There are 2 nested groupings, the coarsest first. Each group lies inside one group of the grouping before and may be the whole of it. The rows also spread widely along 3 directions, which tell nothing about the answers.
Known rows, each followed by its group in each grouping:
[ -7  15  -2  23  -1   8  -8   6  21 -15  -7  -3   2  38  10  -4   4 -15
   4 -22] | lage tamal
[ -5   2  16   5 -16   6  15  -1  19 -16   9   9   4  37  -4  -1  -8 -26
  -3 -24] | nid Rad
[ -7  17   9   1 -16  19   9  -9   6 -20   6  17   1  43   1  -6 -11 -20
   1 -22] | lig Zad
[ -1  23   4   4 -11  11   2   2  16 -19  -2   4  -1  32   5 -19 -10 -19
  -8 -17] | lig Reb
[ -8  -7  15   8 -29   7  15   0   5 -17  14   3   5  43  -1   5 -14 -27
   1 -27] | nid bomaz
[-19  25   1   5   7   8   1  -2  18 -23  -9  13 -10  40  -1  -7   1 -25
 -10 -23] | lig Pagig
[-24  -4   9  -2   5   3  20   0  13 -18   3  12   2  44  -5  22  -3 -29
   5 -28] | nid Zitov
[ -5   5  -2  17 -17   5  -1   7  13 -19   0   0   7  42  15   7  -3 -15
   2 -28] | lage Fesi
[-15  28  -3   4  -3   8  -8   2  20 -24 -11  13  -6  35   3 -16   0 -20
 -10 -25] | lig Dad
[ -3  -3   5  21 -35  -4  -8  20  14 -29  -1 -12   2  24  -4 -14   8 -10
  -5 -27] | nid tefo
[ 12  25  11   5 -26  18   4   1   6 -20   6  -2   1  28   7 -28 -18 -15
 -11 -15] | lig Reb
[ -5   3  13   2 -12   9  17   0  20 -15  10   8   1  37  -2  -1 -11 -27
  -8 -23] | nid Rad
[-13   2   9   8 -15   0   8   4  15 -16   6   2  -2  39   2   0  -3 -23
  -7 -26] | nid bomaz
[  8  13   5  16 -29  17   3   4  12 -14   6  -4   5  38  19  -4 -16 -13
   3 -23] | lage Fesi
[ -4   0  13   2 -15   6  17   1  17 -15  10   8   3  38   0  -1  -9 -27
  -8 -20] | nid Rad
[ -5   6  11   7 -24   4   1   6  14 -18   5  -4  -1  32   3  -9  -6 -20
 -10 -23] | nid bomaz

New rows, each followed by its group in each grouping:
[  0   1  11   9 -24   4   8   6  18 -22   5  -2   3  30  -1 -10  -5 -23
  -6 -23] | nid Rad
[ -9  23   6   8 -11  15  -3  -1  13 -21  -4   5  -8  36   0 -17  -8 -20
  -9 -19] | lig Pagig
[ -7  18   6   8 -19  13   1  -2   5 -22   1  12   1  40   2 -12 -11 -20
  -8 -22] | lig Dad
[ -1  13  -2  15 -25   0 -11   9   8 -24  -7  -1   3  28   2 -19   1 -12
  -2 -18] | lig Reb
[ -7   6   4  12 -21   7  -1   2   2 -19  -1   5   4  36   2  -9  -4 -17
   5 -18] | lig Reb
[  5   9  16   4 -24   9  12   4  21 -15  12   1   4  34  -1 -13 -14 -24
 -11 -19] | nid Rad
[  0  -3  15   8 -28   4  10   6  15 -21   8   1   7  34  -4  -4  -7 -22
  -4 -22] | nid Rad
[ -1  33   6   0  -2  15   0  -1  17 -18  -4   2  -7  30   9 -22  -8 -19
 -11 -19] | lig Reb
[ -2  15  11   6 -23  18   7  -5   4 -19   5   5  -1  39   1 -13 -12 -22
  -5 -20] | lig Pagig
[-10   1   3  11 -18  -2   2  14  18 -23  -6  -9   6  30  -1  -6   2 -14
  -4 -22] | nid Zitov
[-17   2   7   2   2  -4  11   6  25 -20  -2  11   3  39  -4   4   5 -29
  -4 -26] | nid Rad
[  4  31   6   7 -21  20   3  -4  11 -19   3   8   0  35   5 -21 -20 -18
 -15 -18] | lig Dad
[-22  -9   3  14 -18 -10  -3  12  11 -26  -6   4   3  38  -6   3  13 -22
  -1 -26] | nid bomaz
[ -9  36   2  -2   4  14   1   0  21 -15  -7   7  -7  32   9 -18  -6 -19
 -12 -17] | lig Reb
[ -6  26   8   0  -4  22   7  -6  12 -20   4  16  -3  42   3  -9 -10 -19
  -5 -22] | lig Zad
[  8  -2   6  14 -36  16  12  -2   4 -17  15   0  13  44  17   4 -19 -18
   6 -24] | lage Fesi
[-11  13  18  -7  -3  17  25  -6  18  -8  17  11  -8  42   5   2 -20 -31
  -9 -27] | nid bomaz
[ -3  19   7   4 -21  22   9  -7   3 -19   9  13   2  39  -1  -8 -22 -25
  -6 -23] | lig Dad
[ -4  13  10   6 -28  16  10  -5  -1 -21   8  15   5  43  -2  -5 -18 -23
  -1 -23] | lig Dad
[ -5  21  21  -8   0  22  27  -6  21  -8  18  13  -7  36   7  -3 -20 -25
 -13 -28] | nid tefo
[  1  19   7   9 -26  11  -3   1   6 -24  -1   0   1  35   1 -19 -10 -17
 -12 -18] | lig Pagig
[ -7 -12   7  14 -32   0   7   9   8 -25   7   2   5  33  -7   3   0 -16
   3 -26] | nid tefo
[ 10  24  15   4 -22  18  13   2  20 -15  15  -5  -6  25   5 -20 -18 -16
 -15 -24] | nid tefo
[-10   3   9   2 -19   6   9   1  15 -15  10   0   1  37   2  -1  -7 -24
  -7 -24] | nid bomaz
[  3   8   5  14 -24  14   9   1  12 -13  13   2   7  43  19   3 -15 -19
   3 -26] | lage Fesi
[ -4  21   6   5 -15  12   4   0   9 -18   2   7   1  32   6 -12  -9 -19
  -3 -18] | lig Reb
[ -6  18   0  18   0   9  -1   6  21 -14  -6   2   0  38  10  -3  -1 -18
   2 -25] | lage tamal
[ -9   4  10   7 -16   3   9   8  14 -22   8   3  -3  33  -1  -2  -2 -19
  -2 -28] | nid tefo
[ -8   5  13   7 -16   6   8   4  16 -15   7  -2  -6  32   3  -3  -5 -22
  -7 -26] | nid bomaz
[  0  12  14   5 -24  13  10   4  17 -16  11  -7  -1  32   7  -8 -13 -20
 -13 -22] | nid bomaz
[ -4  17  -2  12 -23   7 -13   6  11 -28  -6   6   3  38   0 -15   4 -12
  -5 -21] | lig Zad
[ -4  -6  20   7 -37  14  18  -2   5 -11  21   3   8  40   1   6 -18 -27
  -1 -24] | nid bomaz
[-13  14  11   2  -9  19  13  -9   4 -16   4  19  -5  46  -1   3 -12 -27
   0 -22] | lig Pagig
[-18  -2   8   6 -12   0  10   3  15 -18   3   3   1  39   0   9   3 -24
  -2 -25] | nid bomaz
[  5  16  16   3 -22  16  19   2  16 -13  17  -1  -2  30   3 -10 -18 -17
 -10 -24] | nid tefo
[  0   4   6  13 -37  14  -2  -2  -2 -25   5   5   9  42  -2 -11  -8 -15
   2 -22] | lig Zad
[ -4  14  -2  23 -11   6  -8   7  19 -14  -7  -5   5  36   6  -9   3 -13
   3 -25] | lage tamal
[-12  -4   5   8 -10  -6   2  10  22 -22  -3   6   3  36  -5  -3  10 -21
  -5 -25] | nid Rad
[-17  10  10  -3   3   7  19   1  20 -16   0   6  -2  39   0   5  -5 -24
  -3 -24] | nid Zitov
[ -8  12  19  -5  -8  14  22  -5  17  -9  14   6  -5  40   4   6 -12 -26
 -10 -26] | nid bomaz
[ -9  13   5   5 -14  13   7  -1   5 -18   4  10   6  37   5  -4 -11 -24
   1 -20] | lig Reb
[ -6  13  -3  15  -9   6  -2   6  21 -17  -2  -1   1  39  17  -1  -1 -16
   1 -26] | lage Fesi
[-10  29  -1   8  -8   9  -9   5  18 -25 -11   7  -2  35   3 -19  -2 -18
 -13 -25] | lig Dad
[  3  19  20  -8  -7  20  30  -4  23  -6  18   9  -5  37   5  -6 -25 -28
 -14 -21] | nid Rad
[ -5   9  14   3 -13   8  14   6  17 -18  13   3  -3  32  -1  -4  -6 -21
  -7 -28] | nid tefo
[-12  11   2   4 -14  13   5  -2   4 -24  -2  18   2  41  -3  -4  -7 -22
  -3 -22] | lig Dad
[ -3  11   3  13 -15  11   6   1  15 -13   8   0   4  43  16   3 -12 -17
  -2 -25] | lage Fesi
[ -1  -6   2  21 -41  -6  -9  18  12 -29  -8 -15  12  24  -8 -13   4 -14
  -1 -22] | nid Zitov
